The rows are grouped in 4 different ways at once. Each group adds its own fixed numbers to the row, and there is some noise. The rows also spread widely along 9 directions, which tell nothing about the answers.
In the rows, 128 means zero.
Known rows, each followed by its group in each grouping:
[130 145 109 104 116 143 178 114 135 117 114 140 173  80 127 171 126 141
 140 142 112 150 128] -> j823 K j527 R
[100 115 137 126 134  97 179  92 121 147 120 128 118 103  99 144 118 133
 132 123 165 103 138] -> j29 Y j758 W
[100 130 140 161 123 149 149 147 155 112 153 145 128 153 114  95  62 100
 136 142 135  87  87] -> j663 Y j333 W
[166 131 126 114 141  97 160 120 123 122 116 138  83 131 108 106 113 100
 129  97 192 107 172] -> j823 T j884 X
[ 89 131 109 147 149 105 176 155 122 153 136 160 138 121  93 117 130 132
 142 144 161  83 124] -> j595 H j884 R
[159 155 121  93 128 182 129 159 150  85 105 136 122 173 148 137 125  87
 107 102  58 151 142] -> j29 H j527 X
[110 123 157 111 111 134 144 138 175  96 132  88 111 171 142 109  88  74
 117 102 138  98 121] -> j163 D j333 C
[159 134 143 122 138 158 152  84 124 120 102 135 125 116 123 148 134 126
 135 113  75 153 126] -> j663 D j758 C
[115 120 156 113 143 135 139 133 109 139 112 118  74 145  92 139 119 110
 110  98 141  76 158] -> j163 T j333 W
[108 145 122  94 114 184 121 163 122 144 170 109  88 110 117 214 180 144
 129 127 106  99 158] -> j973 K j527 X
[ 63 126 177 131 125 143 181  65 117 136  97 105 165 138 129 142 168 119
 140 136  98 125 109] -> j973 D j758 C
[ 54 145 132  89 134 168 165 206 104 138 120 153 103 172  95 162 151  99
  89 139 120  73 156] -> j595 D j527 X
[145 113 123 125 103 128 157 145 130 102 146 179 110 150 126 108 125  95
 160  78 159  79 141] -> j29 Y j758 W
[163 123  97 151 163  99 122 159 153 130 127 157 117 121 114  97  81 112
 129 119 128 125 129] -> j163 D j333 W
[112 111 103 127 133  15 145 102 139 140  98 128 127 140 164  85 203  93
 146 144 165 157 131] -> j823 Y j527 C
[155 130 142 159 119 158 137 110 148 107 163 131 115 141 131 111 102 110
 155 109 112 100  94] -> j663 K j333 C
[136 132 138  91 113 160 123 152 155 109 130  98  97 135 127 164 118  98
 115 102 125 108 153] -> j163 D j333 X
[135 131  83 102 115 122 128 161 148 131 112 163 180 104 139 178 175 124
 143 161 105 180 133] -> j663 K j333 C
[119 142 127 117 158 136 133 100 164 135 111  72 122  81 114 172  97 139
  95 155  89 169 121] -> j29 D j333 W
[ 65 135 146 125 120 182 149 155 157 118 151 112 151 128 123 158 108 119
 124 152 111 102 104] -> j973 D j333 R
[ 98 141 115 128 153 130 179 158 148 128 113 158 150 131 105 118  77 104
 112 138 135 117 131] -> j29 D j884 W
[100 137 149 123 138 176 149 113 146 117 116  93 134 122 121 164 109 117
 113 141  88 131 115] -> j29 D j333 X
[140 150 139  97 113 154 160  98 169 116 138  69 128  78 113 176  85 140
 132 122 149 140 144] -> j973 T j884 C
[101 137 159  91 125  93 192  91 149 123  86  95 150 125 116 134  94 108
 118 119 176 119 154] -> j163 K j884 R
[114 141 162  94 116 153 150  91 137 122 132  78  82 111 115 170 117 136
 120 120 123 106 130] -> j663 Y j527 R
[159 129  79 106 113  99 111 204 148 109 151 176 119 126 136 132 160 101
 145 112 160 123 156] -> j595 K j333 R
[ 96 128 167 138 121 182 173 135 137 103 151 125 103 149 108 115  65 103
 117 110 144  61 106] -> j823 Y j333 R
[119 115 109 149 140  71 147 146 166 130 156 133 135 123 130  92 100 114
 162 135 167  96 116] -> j163 T j884 R
[119 122 156 134  98 142 171 100 126 102 121 144 151 121 116 124 121 113
 166  99 171  93 124] -> j973 Y j333 R
[ 94 145 153 142 107 152 213  93 158  87 128 119 185 135 124 106  38 107
 143 129 132  96  94] -> j29 K j527 W
[205 122 153 163 158 111 100  96 113 116 138 143  36 146 119  72 137 106
 150  52 148  93 144] -> j973 Y j333 R
[ 89 148 114  73 104 197 167 170 153 122 132 118 149 100 128 207 143 119
 110 144 101 137 137] -> j823 D j884 C

New rows. What belongs after each?
[163 134 137 128 114 100 140 112 132 111 139 122  86 140 129  96 160 100
 168  77 169  86 142] -> j595 H j884 R
[199 132  90 125 184 135 125 184 121 137 116 203 101 135 102 114  92 124
 108  92  90 125 161] -> j163 H j758 R
[116 133 156  92 125 107 133 102 138 143 126  72  57 138 127 148 178 100
 123  91 172 105 174] -> j973 D j884 C
[203 151 102 133 160 144  99 133 135 129 146 136  69  97 117 138 125 139
 131  96  84 143 147] -> j973 D j527 W
[104 122 107 130 119 129 157 163 150 137 150 141 153 101 105 154  89 129
 138 141 148  92 123] -> j163 K j333 W
[113 118 127 148 164  70 126 150 142 130  88 158 131 176 131  65 109  80
 109 133 126 132 120] -> j163 Y j333 W
[116 113  91 151 183  79 102 125 132 180 105 127 133  94 130 152 197 142
 126 169  67 172 111] -> j163 D j333 C
[147 122 101 106 121 131 119 151 119 126 114 158 119 118 137 164 207 107
 141 120 122 145 155] -> j823 D j333 X
[234 142  80 119 145 131  98 160 145 116 122 167 108 108 125 131 134 118
 138  83 118 172 170] -> j973 H j333 C
[170 141 120 103 110 116 153 115 122 108  77 143 139 116 109 130 139 105
 141  92 153 145 158] -> j595 H j333 W
[222 163  89 115 145 182 102 198 154  93 134 193  99 137 122 123  79 103
 117 103  84 158 146] -> j663 Y j884 X
[131 122 125 149 107 116 133 109 171  97 141 113 157 148 179  93 153  93
 175 122  75 130  77] -> j163 D j527 C
[ 68 142 121 112 144 113 163 166 112 159 114 145 131 137 100 154 169 116
 113 155 145 105 149] -> j595 K j884 X
[ 82 122 116 105 142  65 144 151 155 140  94 130 153 144 148 120 165  94
 127 150 139 139 137] -> j163 D j884 R
[192 130  95 137 129 102 105 138 188 108 178 101  84 114 156 106 104 112
 156  99 111 125 115] -> j163 D j527 C
[149 133 113  99 143  97 142 109 162 139 135 103 110  74 112 167  96 149
 120 144 144 154 147] -> j663 D j758 R
[103 120 125 126 156  69 146 118 123 148  84 131 109 130 113 109 136 104
 102 143 163 140 144] -> j823 Y j333 W
[165 137 119 116  77  93 162 103 176  88 139 123 162 124 150 113 110  93
 184 117 195 134 135] -> j663 K j884 X
[ 98 125 148 137 133 133 143 165 126 114 115 172 127 213 131  92 134  69
 124 132 129  96 130] -> j663 K j333 X
[ 89 113 159 156 122 106 189  61 108 136 102 133 174 101 108 129 158 135
 175 129 167 105 115] -> j973 D j333 R
[100 167 133  65 119 165 170 132 144 120  73 112 189 110 117 200 129 120
 100 152 119 181 167] -> j973 K j884 X
[101 127 148 133 131 107 154  63 137 134 114  91 131  99 137 143 169 132
 154 132 120 134 109] -> j29 Y j884 R
[124 139 102 103 156 110 116 190 157 137 138 136 111 125 118 150 110 116
  95 142 148 140 166] -> j973 K j333 R
[ 86 137 122 140 151 124 149 154 167 143 132 116 133 142 103 120  54 115
 100 175 132 120 109] -> j663 H j333 W
[ 73 114 196 125 131 139 154  68 120 138  99  65  97 153 121 138 159 103
 122 106 112  86 118] -> j163 D j333 C
[175 163  95  81 122 154 119 189 174  84 125 149 133 122 143 141  84 106
 107 119 103 173 151] -> j973 Y j527 R
[ 84 123 143 135 148  72 139 129 147 119  71 145 163 208 156  61 148  66
 119 159 123 154 112] -> j663 H j333 R
[140 137 169 142 114 204 207  89 117  83 105 148 155 127  89 131  56 109
 143  84 130  83 122] -> j29 D j333 X
[ 49 152 175  80 108 155 158 153 154 103 103  84 126 203 144 121 139  66
  95 130 116 103 126] -> j595 H j884 R
[139 131 154  93 104 157 177 115 148 104 126 112 126 130 114 147  76 115
 133  83 144  88 146] -> j163 H j758 R
[131 136 129  82 127 133 135  96 130 135 132  82  89  84 128 207 179 150
 127 114 105 131 159] -> j29 K j527 R
[129 134 114  98 130 147  79 196 168 102 132 133 131 171 175 143 168  81
 115 130  51 151 121] -> j163 K j333 R
[163 115  96 154 128  71 116 114 139 123 141 147 135  88 141 111 186 125
 184 125 140 140 111] -> j595 D j333 R
[140 129 161 107 125 131 174  99 109 119  93 134 105 128 101 128 122 108
 138  70 161  84 156] -> j163 Y j884 R
[162 145 148 136 118 131 147  72 151  90 112 108 141 143 161  96 136  91
 152 109 108 153 111] -> j823 K j884 X
[161 145 111  77 124 148 149 161 166  92  81 141 167  99 113 160  58 113
 102 120 121 172 151] -> j163 Y j333 R
[114 132 126 135 145 127 136 123 138 119  86 150 189 123 140 128 160 115
 137 151  87 175 114] -> j973 D j333 R
[111 143 127 150 140 161 126 163 176 121 163 114 115 152 118 111  48 108
 110 157 106 110  92] -> j663 H j333 W
[150 128 151  95 147 131 161  89 107 140  77 111 102  86  82 176 120 138
 112  90 143 119 174] -> j163 D j333 R
[163 126 146 128 114 126 172 101 139  89  84 148 157 132 117  97  76  90
 147  83 149 120 133] -> j163 D j333 W
[148 116  81 152 144  81 150 167 161 117 131 184 160 132 129  85  95 102
 149 129 161 128 126] -> j29 H j333 R
[130 133 129 122 112 117 154 104 168 100 117 102 143 112 138 118  93  97
 133 131 148 144 118] -> j823 D j333 W
[108 143 166 128 145 130 149 103 143  93  72 132 159 189 154  80 127  78
 122 143  76 158 104] -> j663 T j884 R
[132 132  97  94 138 107 121 157 114 144  98 170 133 112 134 165 231 118
 145 120 126 158 172] -> j973 D j884 R
[ 85 132 163 175 162 149 187 107 127 137 135 133 145 143 100  96  71 126
 134 129 109  63  89] -> j163 K j884 R
[ 91 146 102 114 149 151 182 175 136 131 103 175 188 128 107 155 105 116
 109 161 114 139 139] -> j29 K j884 X
[116 117  89 125 141  86 108 139 169 138 148 110 143 110 162 150 167 126
 141 177  94 173 118] -> j29 T j758 X
[101 112 169  64 107  79 173  63 128 135  82  72 116 110 123 171 163 117
 131  99 177 118 175] -> j163 D j758 R
[ 72 103 130 102 116  97 138 156 140 136 143 109  93 155 135 149 180  93
 130 128 171  88 152] -> j29 T j333 C
[141 137 167 132  85 146 164  53 185  79 148  54 139 106 139 127  57 109
 154 102 147 115  99] -> j29 K j333 W
[ 75 140 162 111 138 189 149 152 116 122 107 145 136 184 128 144 147  96
 103 131  76 116 134] -> j973 D j758 X
[121 156 142 120 124 208 183 137 124 116 119 150 134 139  88 148  62 126
 119 123  92  94 119] -> j663 H j527 W
[167 124  89 133 119 148  96 167 142 119 166 165 121  96 143 158 183 130
 174 109 111 129 132] -> j973 D j333 R
[173 145 102 102 168 124 116 188 158 121 102 152 100 154 133 113 109  85
  93 101  92 156 159] -> j163 D j884 C
[123 127 132  92 133 100 157 119 141 120  87 112 121 124 113 150 121 101
 108 121 169 141 172] -> j29 D j333 X
[ 83 130 124  82 106 147 157 137 115 146 114 120 130  99 110 205 178 128
 117 139 145 118 159] -> j823 K j333 W
[ 91 128 152  92 126  95 175 123  98 126  40 166 165 184 131 114 186  70
 125 106 135 127 165] -> j163 K j884 W
[152 144 101 121 105 135 134 106 166 117 151 102 147  65 138 165 130 146
 163 134 112 155 117] -> j973 D j527 W
[191 143 100 142 133  99 127 144 154  83  94 171 160 142 142  73 113  80
 145 118 123 172 123] -> j595 D j333 X
[ 68 133 143 131  89 188 184 130 152 112 142 106 182 126 123 156  99 116
 139 158 130  98  93] -> j823 H j333 X
[ 78 127 118  88  66 129 163 178 134  98 113 168 183 199 159 125 196  67
 165 123 160 108 150] -> j973 H j527 X
[ 80 140 166  86 114 149 164 145 136  96  89 131 119 218 145 108 138  55
 101 116 106 111 138] -> j663 D j527 C
[ 83 131 165 117 128 112 152 108 176 116 145  51 100 149 139 114  80 103
 115 130 130  90 109] -> j163 D j527 R
[ 80 131 128 124 124 101 165 106 141 124  87 132 191 147 164 110 186  97
 149 161 109 160 103] -> j823 H j884 R
[161 122 120 142 139 120 134 131 120 148 163 141  78 106  97 145 140 137
 149  92 175  86 160] -> j973 K j333 C
[138 125 141 113 105 133 171 134 143 103 137 128 104 144 115 111  88  93
 135  87 195  80 147] -> j823 H j333 R
[ 93 131 172 126 139 150 185  95 124 109  85 124 144 136 104 128  87 109
 109 118 128 110 122] -> j29 Y j333 R
[149 135 155  99  99 100 164  60 168 100 139  64 103 103 139 138 111 111
 152  84 188 111 150] -> j29 K j884 R
[157 151  98  84 133 105 124 128 159 140 148  89 103  63 120 191 125 159
 124 131 146 157 170] -> j973 K j527 R
[ 91 147 126 130 159 207 152 186 144 139 139 131 150 117  86 181  49 140
  84 162  75 105 116] -> j163 K j333 X
[137 133 129 126 148 115  95 142 148 126 138 129  76 161 147 108 162  98
 129 125 100 129 122] -> j663 Y j884 R
[166 117 136 120 111  99 142  76 164  92 136 107 123 118 163 114 139 106
 167  92 131 138 123] -> j29 D j758 R
[ 50 115 158 141 152 121 153 108 144 156 140  89 127 132 131 141 133 131
 121 158  89  95  94] -> j163 D j758 R
[136 137 139 121  97 136 177  90 173 108 165  76 108  91 118 130  65 120
 144 108 182  99 117] -> j823 Y j884 C
[ 99 127 148 131 134 115 190  65 147 118  87 103 186  88 117 143 100 131
 139 147 132 149 109] -> j29 D j333 R
[ 28 136 146 113 136 132 167 130 141 155  93  93 166 137 105 159 123 120
  97 179 134 130 125] -> j973 H j333 W
[ 58 139 151  82 138 150 175 173 118 147 102 131 115 164  94 160 115  96
  84 123 141  78 169] -> j163 K j884 W
[ 98 132 113 161 161 133 183 123 131 164 129 132 144  86  79 136  65 150
 117 165 142 108 110] -> j823 H j333 W
[103 120 151 141 102 160 200 102 123 102 118 144 168 126 116 124 107 108
 155 120 146  92 107] -> j823 T j333 C
[187 121 100 151 139 108 125 113 138 128 147 135  99  89 123 124 131 127
 155 113 146 131 132] -> j823 D j333 X
[145 121 120 168 166  41 156  73 137 139 109 127 121 118 128  61 120 112
 148 139 163 141 117] -> j823 T j884 W
[171 142 101 113 148 184 114 174 130 123 134 154  97 115 117 160 131 126
 112 111  82 135 143] -> j823 H j333 R
[162 143 153 104 116 218 175 132 124  84  91 156 151 109  91 161  54 121
 121  79 102 108 134] -> j163 Y j333 R
[127 126 144 166 133 102 156  75 137 117 105 123 170 123 127  98 126 114
 162 135 145 140 108] -> j973 D j333 X
[163 157  90  96 131 137 152 166 172  99  86 168 178 120 131 135  78 103
 112 146 105 197 133] -> j663 Y j884 C
[126 153 150 146 126 214 176 124 145 103 155 137 150 106 104 141  68 133
 151 109 105  90 102] -> j973 D j884 R
[ 71 112 164 101 116 123 155 114  93 142  99 130 121 141 112 162 205 113
 142 118 164  92 165] -> j973 T j333 R
[110 115 141 114 120 105 201  79 140 136 138 107 127  75  97 159  93 144
 145 114 193  91 148] -> j29 D j758 R
[151 132 120 131  94 138 116 124 151 103 151 133 140 133 165 129 197  99
 191 106 120 132 122] -> j973 D j884 X
[170 126 129 161 143  98 125  63 159 121 155  99 107 107 146 106 114 131
 156 112 104 137 105] -> j29 K j758 W
[168 135 108 128 148 157  86 159 137 125 146 135  71 124 133 144 148 114
 113 120  88 140 131] -> j823 Y j333 X
[109 131 129 145 121 136 157 123 133 121 132 147 159 128 127 118 138 114
 168 131 134 111 117] -> j973 T j884 W
[ 37 120 140  93 135 127 180 159 111 155 102 136 124 128  90 171 140 119
  88 154 171  94 153] -> j823 Y j333 R
[ 85 137 144 132 106 182 146 170 158  98 158 140 164 158 139 134 103 100
 136 136 114  97 104] -> j973 K j333 R
[ 59 101 138 149 154  67 175  98 125 160 117 132 131 141 119 113 155 118
 133 150 150 106 116] -> j29 Y j758 C
[166 132 118 105 104 175 117 135 132 117 148 129  99  89 111 188 139 133
 152 112 116 123 145] -> j663 T j333 W
[103 154 126  98 167 138 117 149 168 147 129  87 115 131 135 167 112 125
  70 163  71 175 141] -> j973 K j758 C
[ 83 112 133 139 145 111 153 171 123 122 111 178 118 195 123  82 132  66
 120 117 146  85 134] -> j29 D j333 W
[162 141 109 114 112 135 143 110 171 118 158  95 150  42 112 183  82 159
 150 129 161 147 140] -> j973 K j333 R
[142 108 131 122 127 121  69 152 124 143 152 120  34 148 138 140 205 101
 141  86 109  87 139] -> j163 Y j333 W
[136 103  83 181 114 112 123 155 169 130 221 138 107 103 147 108 137 121
 184 132 153  83  85] -> j823 D j333 C
[123 123 119 110  94 160 184 167 143 102 130 162 167 110  91 148  53 113
 144 112 172  81 141] -> j163 T j333 W
[119 133 135 164 157  80 138 139 176 121 152 111 117 168 124  60  48  88
 115 141 185 107 123] -> j973 K j333 X
[141 133 160 102 131 144 178 100 147 101  94  99 134 109  96 139  41 120
 113 105 149 114 145] -> j163 T j333 R
[ 82 139 113 108 137 139 157 129 141 158 131  97 136  78 114 191 153 144
 117 174 122 140 130] -> j823 D j884 X
[136 165 103 107 165 121 155 162 147 118  72 154 170 135 121 121 106 101
  88 152  84 192 138] -> j595 K j884 C
[157 109 114 191 134 110 122 133 132 121 158 175 129 144 135  76 128 108
 181 102 119  83  96] -> j163 K j333 W
